The rows come from 5 hidden closed curves, with some noise, and rows from the same curve form a group. Each curve winds through 6 dimensions. The rows are also pushed far along 4 directions, which tell nothing about the answers.
Known rows, each followed by its group:
+0.63 +0.78 +2.81 -1.99 +1.86 -1.19 -3.64 -1.55 +0.07 -3.03 +0.14 +3.28 -1.07 +0.97 => K865
+0.24 -0.22 +0.73 -2.02 +1.09 +0.58 -2.07 +0.39 +0.59 -1.62 +0.88 +1.70 -0.78 -0.84 => K264
+0.34 +0.60 +0.27 -0.45 +2.13 -0.01 -1.94 -0.39 -2.01 -1.09 -0.62 +0.56 -0.28 +0.42 => K264
+1.28 -1.47 +0.26 -4.61 -0.08 -1.43 +1.72 -1.49 +2.93 +1.94 -0.07 +2.98 +0.68 -2.21 => K865
+0.69 +0.62 -1.18 +1.32 -0.02 -1.76 +1.87 -0.69 +0.34 -0.51 -3.08 -1.14 +1.36 -1.21 => K147
+0.83 -1.31 +0.05 -1.55 +0.59 +0.78 +0.49 -0.61 +0.44 +0.55 +0.91 +0.23 +0.39 -0.30 => K147
-0.28 +0.27 +1.42 -1.72 +2.35 -0.34 -0.58 -0.80 -1.63 -1.29 +0.80 +1.87 +0.06 +0.32 => K264
+0.51 +1.41 +1.44 -4.72 +3.27 -2.20 +3.75 -2.61 +0.82 -2.30 -0.14 +2.56 +2.67 -2.22 => K865
-0.43 +0.79 +0.38 +1.04 -0.09 +1.67 -3.50 +1.16 -2.69 -0.34 +1.78 -0.44 -1.66 +1.77 => K735
+0.33 +0.35 -0.07 +4.63 +0.84 +2.04 -2.81 +0.87 -4.71 -1.62 +0.38 -3.06 -1.49 +3.04 => K264
-1.82 -1.80 +1.60 -0.58 -0.39 -0.09 +4.14 -0.45 +1.36 +0.87 +1.99 +0.20 +0.15 +0.23 => K695
-0.55 -0.15 +0.05 +2.12 -0.34 +3.39 -2.85 +1.41 -0.89 -0.24 +3.45 -2.31 -2.26 +3.35 => K147
+0.25 -2.73 -0.64 +0.72 -2.66 -1.28 +5.82 -0.12 +1.72 +2.15 -0.80 -0.98 +1.84 -1.38 => K147
-0.35 +1.17 +1.14 -1.48 +1.16 +0.25 +0.15 -1.50 +1.28 -0.20 +0.63 +2.51 +0.84 -0.71 => K735
-0.72 +0.87 +0.19 +3.00 +1.42 -0.21 +0.63 -0.39 -1.32 -2.18 -1.31 -1.45 +0.90 +0.89 => K735
-0.64 +2.70 -0.71 +1.13 +0.53 -1.18 +0.05 -1.09 -0.84 -1.06 -2.73 -0.47 +1.65 -0.77 => K865
-1.63 +1.59 +1.66 -2.10 +0.97 -2.83 +2.85 -0.04 -0.81 -2.02 +0.23 +0.06 +1.65 -0.29 => K735
+1.05 +2.69 -2.08 +0.26 +1.18 -2.23 -0.75 -1.15 -0.63 +0.02 -5.03 +0.01 +0.91 -2.21 => K735
-0.57 +1.51 +0.79 +0.70 +2.29 -0.82 +2.82 -0.89 -1.15 -2.44 -0.47 -2.51 +1.95 +0.55 => K264
-0.95 +2.30 +0.79 +1.18 +1.22 +0.19 -0.53 -0.69 -1.87 -1.68 +0.05 -0.91 +0.85 +1.11 => K147
+1.30 +0.66 -2.14 +0.24 -2.35 -0.53 -5.50 +0.11 +0.83 +2.90 -3.25 +0.41 -1.53 -0.38 => K695
+0.32 -1.62 +0.46 +0.59 -0.81 +0.09 -3.96 +1.16 -0.56 -0.98 -0.54 +2.59 -1.92 -0.65 => K264
+0.25 +0.08 +0.83 +0.71 -0.17 -0.90 -0.02 -0.98 -0.34 -1.04 -0.50 +0.33 -0.32 +0.82 => K147
+1.01 -2.13 +1.46 -1.31 +0.45 +0.20 -0.10 -0.41 -1.17 -0.38 +1.36 +1.73 -0.23 -0.22 => K264
+0.15 +2.57 -1.68 +0.70 +1.93 +0.11 +2.82 -0.01 +0.19 -0.87 -0.24 -3.56 +0.88 +0.66 => K865
-0.69 +0.55 -2.83 -2.33 -1.02 -1.88 +7.19 -0.47 +4.27 +3.91 -2.29 -1.37 +2.75 -4.14 => K695
-0.36 -0.02 -0.20 -1.70 -1.58 -1.17 +2.95 -1.42 +1.02 +2.54 -0.53 +1.11 +1.62 -1.36 => K865
+0.49 +0.06 +0.71 -1.09 +1.07 +0.87 -0.43 +0.27 -0.58 -1.61 +1.46 -0.29 -0.09 -0.24 => K735
+0.97 -0.26 -1.42 -0.97 +0.10 +1.33 +0.35 -0.02 -0.05 +1.00 +0.43 -0.37 +0.44 -1.16 => K865
+0.47 +2.07 -0.06 -0.82 +0.36 +0.30 -3.12 -0.97 -0.99 +0.26 -0.12 +0.83 -0.90 +0.64 => K865
+0.42 +0.01 -1.05 -2.80 -1.06 +0.11 -1.54 +0.01 +2.81 +2.05 -0.14 +1.92 -0.43 -1.70 => K147
+0.29 +0.44 -2.88 +1.40 +0.11 -1.42 +0.05 +0.18 +0.74 +0.65 -4.82 -1.63 +1.11 -2.01 => K735
+0.49 -1.95 +0.46 -1.52 -0.16 +0.73 -3.32 +0.78 +0.42 +0.43 +0.43 +3.18 -1.35 -1.04 => K695
+0.08 -0.12 -0.39 +1.06 -0.97 -0.53 +0.65 +0.37 -0.45 -0.06 -0.05 -1.31 +1.03 +1.12 => K695
+0.23 -1.01 +1.54 +0.03 +0.21 +0.31 -1.13 -0.31 +0.37 -1.51 +0.43 +0.93 -0.20 +0.01 => K735
+0.42 +0.31 -1.43 +1.82 +0.70 -1.53 +0.42 +0.04 -0.69 -0.93 -3.88 -1.09 +0.96 -1.34 => K264
-0.15 +0.48 -2.28 +1.27 +0.17 +0.97 +1.85 +1.05 -0.27 +0.87 -0.52 -2.01 +1.16 -0.76 => K147
-0.12 -2.41 -0.95 +2.31 -1.19 +1.55 +1.92 +1.63 -0.23 +1.13 +0.61 -1.94 -0.48 -0.26 => K695
+0.77 +0.87 -3.31 -1.28 -1.42 -1.26 -0.74 -0.61 +1.54 +3.79 -4.22 +1.26 +0.82 -3.17 => K865
-0.90 -1.53 +1.15 +0.71 -2.68 +0.89 -1.97 +0.66 +1.18 +1.66 +1.11 +0.58 -1.68 +0.87 => K695
+1.17 +0.12 -0.86 -0.58 -0.49 -0.36 -1.55 -0.64 +1.71 +0.16 -1.17 +0.28 -1.23 -0.20 => K147
+2.13 -0.07 -1.96 +4.09 +0.33 +2.33 -6.69 +0.95 -2.35 -0.72 -2.77 -1.63 -2.21 +0.54 => K735
-1.53 +1.13 -0.76 +1.65 +2.39 +0.20 +4.50 +0.47 -1.71 -1.14 +0.38 -2.33 +1.28 +0.46 => K695
-1.62 -0.58 +0.58 +0.97 -1.25 +1.16 +2.03 +0.66 +1.16 +0.94 +1.85 -1.94 -0.19 +1.04 => K695
-1.14 -0.69 -1.31 +0.90 -2.58 -0.43 +2.35 +1.24 +1.94 +2.29 -0.98 -1.23 +0.76 -1.36 => K264
-1.25 +1.58 +2.02 -4.02 +1.17 -3.66 +0.60 -1.88 +1.72 -0.79 -1.70 +4.57 +1.38 -2.01 => K264
-0.71 -0.42 +0.27 +2.50 -0.96 +0.58 +0.30 +1.21 -0.77 -1.28 +0.88 -1.46 -0.92 +1.02 => K264
+0.45 +2.94 +0.17 -2.65 +4.25 -0.78 +0.48 -2.16 -0.19 -2.86 -1.13 +0.20 +2.01 -0.90 => K147
-0.41 +1.93 -0.36 -0.41 +0.35 +0.52 -1.15 +0.43 -1.66 +0.06 +0.67 -0.64 -0.22 +0.31 => K735
-0.25 +1.26 +0.75 -1.85 +0.28 +0.37 -0.51 +0.32 -0.79 +0.00 +1.82 +0.35 -0.18 +0.20 => K735
+1.27 -1.22 -0.14 -1.42 -1.76 -0.65 -0.37 -0.69 +2.61 +1.21 -0.21 +1.12 -1.08 -0.55 => K147
+0.34 -0.23 -0.27 +1.42 +0.60 -0.92 -0.13 -0.46 -0.84 -0.41 -2.33 -1.11 +0.46 -0.04 => K264
-1.97 +0.77 +1.88 +1.37 +1.56 +1.17 +3.78 +0.07 -1.60 -1.84 +3.47 -0.51 +1.37 +1.68 => K735
-0.24 -0.51 +1.30 -0.86 -0.01 +0.83 +1.05 +0.20 -0.24 -0.57 +2.42 +1.18 +0.66 -0.19 => K147
+0.50 -0.68 -0.33 -1.05 -0.36 -1.37 +0.96 +0.09 +1.54 -0.42 -1.19 +0.59 +1.49 -1.43 => K695
-0.43 -3.45 -1.21 +3.30 -3.32 +3.49 -2.23 +1.88 +0.43 +3.76 +1.12 -2.48 -3.56 +1.29 => K695
-0.34 +2.42 +0.42 +0.14 +0.93 -1.10 -4.07 -0.07 +0.14 -1.69 -2.02 +1.72 -0.75 +0.04 => K865
+0.00 +1.84 +2.15 -1.43 +0.60 -0.50 -4.01 -1.84 -0.68 -0.87 +0.36 +1.96 -1.64 +1.68 => K695
-0.17 -1.95 +1.99 -0.44 +0.62 +1.13 +4.09 -0.53 -0.42 -0.53 +4.42 -1.04 +0.10 +2.71 => K865
-1.20 +1.34 +1.41 -0.51 +1.79 -0.54 -0.43 -1.02 -0.84 -2.90 -0.17 +1.57 +1.40 -0.29 => K865

New rows, each followed by its group:
+0.28 +1.30 -0.46 +1.33 +1.17 -0.35 +3.66 +0.22 -0.52 -1.14 +0.20 -2.70 +1.05 +0.70 => K865
+0.25 +0.94 -2.07 -0.28 -0.86 +0.49 -3.48 -0.31 +1.45 +1.40 -2.55 +0.15 +0.21 -1.80 => K865
-0.14 -1.57 +0.14 +0.78 +0.02 +1.41 -1.98 +1.12 -0.95 +0.31 +0.97 +0.85 -1.43 +0.27 => K695
+0.69 +1.49 -3.15 +3.02 +0.68 +0.44 -2.35 +0.84 -0.16 -0.79 -2.92 -2.83 -1.19 +0.51 => K147
-0.68 +3.81 -0.02 +1.26 +3.14 -1.09 +1.81 -1.05 -2.91 -3.51 -0.60 -1.79 +0.43 +1.54 => K264
+0.61 +0.05 +1.02 -1.75 +0.20 -0.87 +2.05 -0.29 +0.82 -0.37 +1.08 +1.29 +0.38 -0.51 => K865
-0.85 -0.37 +2.04 -0.52 -0.51 -0.48 +1.49 -0.59 -0.84 +0.46 +1.64 +1.67 -0.71 +0.38 => K695
-0.50 +5.08 -1.30 +0.72 +1.78 +0.49 -5.96 -0.13 -0.93 -2.39 -2.58 -0.28 -0.38 -0.43 => K865
-1.32 -0.09 -0.16 -0.76 -0.57 -0.59 +0.81 +0.60 +1.72 +0.52 -0.40 +0.61 +0.39 -1.06 => K264
-1.02 -0.83 +3.50 -1.45 +0.29 -0.21 +4.98 -1.15 +0.67 -2.14 +4.47 +0.35 +0.57 +2.12 => K147
-0.14 -1.48 +0.27 -0.55 -2.79 -0.63 +0.48 +0.55 +1.04 +1.22 +0.93 +2.12 -1.46 -0.59 => K264
-0.30 -0.58 -1.38 +0.23 -1.82 -0.75 +2.93 +0.08 +1.36 +2.34 -0.20 -1.74 +1.44 +0.30 => K695
+0.74 -0.33 -2.29 +1.54 -1.61 +0.02 -4.17 +1.63 -0.29 +0.70 -2.81 +0.80 -2.26 -1.19 => K264
+0.63 -0.17 -0.01 +0.73 -0.38 +0.49 +1.08 +0.47 -0.21 +0.16 +1.39 -1.01 -0.53 +0.98 => K865
+0.15 +2.93 +0.46 +0.33 +0.76 -0.33 -3.93 -1.59 -1.66 -0.53 -1.25 -0.15 -1.84 +1.54 => K695
+0.75 -2.63 +0.42 +0.70 -0.35 +2.00 -0.16 +1.15 -0.35 -0.58 +2.91 -0.27 -1.73 +1.45 => K147
+0.01 -0.06 -0.10 -1.23 -0.68 +0.65 -3.07 +0.30 -0.07 +1.66 +0.34 +1.55 -1.23 -0.10 => K264
-0.83 -1.92 +2.84 -0.70 -0.02 +0.14 +2.09 +0.34 -0.02 -2.14 +3.66 +0.76 +1.11 +1.51 => K695
+0.29 -3.42 -2.91 +4.59 -4.81 +3.71 -3.34 +3.48 -0.99 +4.75 +1.17 -2.82 -3.47 +1.68 => K264
+0.58 -3.49 +0.01 +0.76 -1.96 +0.99 -4.57 +2.34 -1.24 +0.58 +0.26 +0.83 -2.22 +0.19 => K735
-0.85 +0.28 -0.58 +1.39 +0.14 +0.71 -0.18 +1.52 -1.51 -0.47 +0.42 -0.34 -0.59 +0.12 => K264
-1.59 -2.22 +2.91 +0.14 +0.42 +1.33 +3.34 +0.45 -0.84 -0.58 +4.08 -1.00 +1.24 +1.71 => K264
+1.38 +2.61 -0.60 +3.71 +1.95 +0.76 -7.58 +0.56 -3.34 -3.53 -2.41 -1.05 -2.77 +2.31 => K865
-0.06 +0.43 -0.59 +0.74 +0.06 +1.16 -2.12 +0.49 -1.14 +1.17 +0.19 -1.04 -0.86 +0.97 => K264
-0.27 +0.28 +0.87 +0.81 +0.76 +1.78 -1.28 +0.69 -1.57 -1.61 +2.13 -0.14 -0.23 +1.08 => K147
-0.25 -1.54 -1.38 +1.60 -1.12 +0.29 +2.27 +1.09 +0.75 +0.53 -1.10 -0.88 +1.28 -1.54 => K865
+2.40 +0.28 -2.50 -0.25 -0.36 -0.78 -3.36 -0.67 +1.36 +1.59 -4.03 -0.12 -0.99 -1.33 => K865
-1.20 +1.49 +1.91 -0.89 +0.33 -0.25 -0.27 -0.99 -0.91 -0.36 +2.09 +0.60 -0.27 +2.35 => K695
-0.28 -0.69 +0.56 -0.73 -0.88 -0.26 -1.80 +0.37 +0.17 +0.69 -0.57 +2.73 +0.40 -1.25 => K147
+0.10 +2.43 +0.56 -0.53 +2.87 +0.24 -4.35 -0.86 -1.86 -1.74 -1.30 +0.01 -0.19 +0.57 => K264
-0.35 +2.49 -0.58 +1.24 +0.54 +0.71 -0.13 -0.23 -0.69 -0.02 -0.33 -1.13 +0.38 +0.44 => K735
-0.36 -0.38 +0.80 -0.82 -1.60 -0.88 -0.13 +0.12 +0.33 -0.06 +0.68 +2.24 -1.42 -0.37 => K264
-0.15 -0.83 +1.54 +0.35 -0.57 +0.08 +0.38 +0.57 -0.55 -1.57 +2.31 +1.64 -1.04 +1.01 => K147
+1.21 -0.31 -0.05 -1.98 +0.03 +0.14 +1.22 -0.84 +1.32 +0.34 +1.09 +0.09 -0.31 -0.22 => K147
+0.20 +0.46 -0.58 +0.40 +0.51 -0.12 +1.35 -0.41 +0.79 -0.83 +0.12 -1.37 -0.44 +1.01 => K147
-0.51 +2.67 -1.14 +0.95 +1.15 -1.00 +0.77 -0.08 -2.37 -0.86 -1.21 -3.94 +0.37 +1.32 => K735
+0.83 -0.59 -0.86 +1.28 -0.57 +0.17 -0.33 +0.03 -1.68 +0.62 -0.43 -0.71 -1.08 +0.54 => K264
-0.54 +0.83 +0.31 -0.46 +0.04 -0.59 +1.56 -0.71 +0.43 +0.03 +0.19 -1.61 +0.59 +0.61 => K735
+0.09 +1.26 -2.55 +5.12 -1.14 +1.05 -4.29 +1.81 -1.22 +0.17 -2.56 -3.25 -1.88 +1.75 => K865
-1.62 -1.32 +2.95 -2.78 -0.92 +0.39 +2.68 -0.82 +0.26 +2.09 +4.43 +2.42 -0.64 +1.12 => K695
+0.38 -1.33 +0.17 -0.15 -0.37 -0.88 +0.69 -0.41 +1.55 -0.04 -1.78 +1.24 +0.85 -1.70 => K735
+1.21 +1.40 -1.76 +0.20 +2.21 +0.69 -2.26 -0.51 -0.06 -0.85 -2.49 +0.14 +0.24 -1.56 => K735
+0.07 +3.57 -0.45 -1.01 +1.57 -1.59 -0.86 -0.93 -0.90 -1.34 -1.60 +0.24 +1.14 -0.14 => K695
-0.43 -0.23 -0.16 +1.64 +0.17 -0.05 +3.18 +0.54 -1.15 -0.14 +1.12 -1.22 +0.36 +1.36 => K865
-0.13 -0.67 -0.54 +0.38 +0.37 +0.57 +1.85 -0.18 +0.40 +0.92 -0.59 -0.89 -0.66 -1.07 => K695
+0.37 +0.17 -1.92 -0.50 +0.60 -1.87 -0.73 +0.94 -0.15 -0.24 -3.90 +0.06 +0.78 -2.67 => K735
-0.54 +0.39 +1.03 -0.16 +1.48 -1.74 +1.98 -1.15 +0.48 -1.77 -1.42 +1.28 +1.80 -0.93 => K735
+0.29 +0.27 -2.68 +3.03 -1.29 +1.52 -3.46 +0.38 -1.17 +1.64 -2.47 -1.92 -0.45 +0.14 => K865
+1.34 +2.79 -3.89 +0.65 +1.14 -1.13 -3.93 -0.20 -0.80 +0.43 -5.73 -0.40 -0.68 -1.90 => K264
-0.58 +0.85 +2.59 -2.09 -0.42 -0.46 -1.25 -0.58 +0.47 -1.15 +2.73 +3.31 -1.38 +1.11 => K147
-0.83 +1.98 +0.26 -0.87 +0.37 -1.30 +0.68 -1.09 -0.17 +0.28 -0.07 -0.15 +0.91 +1.10 => K695
-0.04 -0.25 +1.54 -0.45 +0.33 +0.37 +0.15 -0.67 +0.32 -1.64 +2.40 +0.03 -1.21 +2.00 => K147
-0.29 -0.01 -2.20 +0.18 -1.75 +0.90 -1.20 +0.09 +1.43 +2.76 -1.23 -0.73 +0.33 -1.21 => K865
+0.49 -0.62 +0.04 -0.46 -0.41 -0.95 -0.06 +0.30 +0.99 -0.73 -0.73 +0.53 +1.09 -0.47 => K695
+0.68 +0.62 +0.70 -0.64 +0.89 -1.72 +0.68 -1.20 -1.21 -1.16 -0.67 +0.70 +1.02 +0.36 => K695
-1.38 +0.62 -0.48 +1.90 -1.03 -1.04 +2.03 -0.17 -0.23 +1.39 -1.39 -0.97 +0.38 +0.20 => K695
-0.93 -1.12 -0.02 +3.50 -1.02 +0.31 +1.98 +0.39 -0.97 +0.38 -0.15 -1.80 +0.43 +1.27 => K735
+0.39 -0.06 -2.77 +1.90 +0.50 +0.03 +4.73 +0.83 +0.11 -0.19 -0.97 -3.23 +0.94 -0.63 => K147
-1.03 -0.57 +0.15 +2.41 +0.02 +1.36 +1.32 +1.19 -1.01 -0.25 +0.89 -3.34 +0.79 +1.12 => K264
-0.53 -0.37 +1.51 -2.09 +1.11 -2.47 +3.15 -1.60 +0.80 -0.74 -0.89 +1.50 +1.97 -1.10 => K264
-0.86 -1.31 -0.63 +3.76 -1.33 +0.43 +2.16 +0.53 -0.87 +0.97 -0.45 -2.15 +0.31 +1.24 => K735
+0.01 -1.59 +0.19 +3.87 -1.72 +2.13 +1.43 +1.14 -0.79 -0.51 +2.49 -3.81 -0.96 +2.58 => K147
-0.68 -3.09 +0.07 +3.29 -2.85 +2.66 +3.69 +1.32 -1.59 +2.64 +4.94 -3.16 -1.52 +4.06 => K147
+0.24 +3.22 +1.06 -3.42 +1.01 -2.63 -2.85 -1.56 +1.30 -1.85 -1.75 +4.73 -0.67 -1.66 => K147
+0.71 +0.27 -0.79 +1.31 -1.84 -0.07 -2.56 +0.74 +0.04 +0.32 -0.62 +0.75 -2.15 +0.15 => K147
-0.53 -0.94 +0.14 +1.44 +0.17 -0.95 +1.70 +0.31 -1.59 +0.19 -1.22 -0.06 +1.21 -0.42 => K264
+0.23 -0.80 +0.00 -0.74 -0.50 -0.17 -2.12 +0.57 +0.90 +0.21 -1.33 +3.23 +0.00 -2.49 => K735
-2.75 -1.04 +3.67 -1.37 -1.04 +0.15 +4.02 +0.03 +0.77 -0.68 +4.99 +2.01 +1.35 +0.88 => K865
+0.70 -0.41 -1.16 -0.69 -1.09 +0.50 -1.34 -0.58 +2.53 +2.58 -1.68 +2.52 +0.26 -2.37 => K735
-0.62 -2.05 +0.76 +1.81 -0.55 -0.28 +1.84 +0.60 -1.67 +0.55 +0.05 -0.15 +0.62 +0.42 => K264
+1.03 -0.07 +0.79 -1.51 -0.29 -0.24 -0.74 -0.19 +0.49 +0.14 +0.86 +1.62 -0.79 -0.19 => K865
+0.35 -0.36 -0.98 +0.20 +0.72 +0.96 -3.03 +0.99 +0.07 -0.62 -0.86 +0.17 -0.82 -0.51 => K695
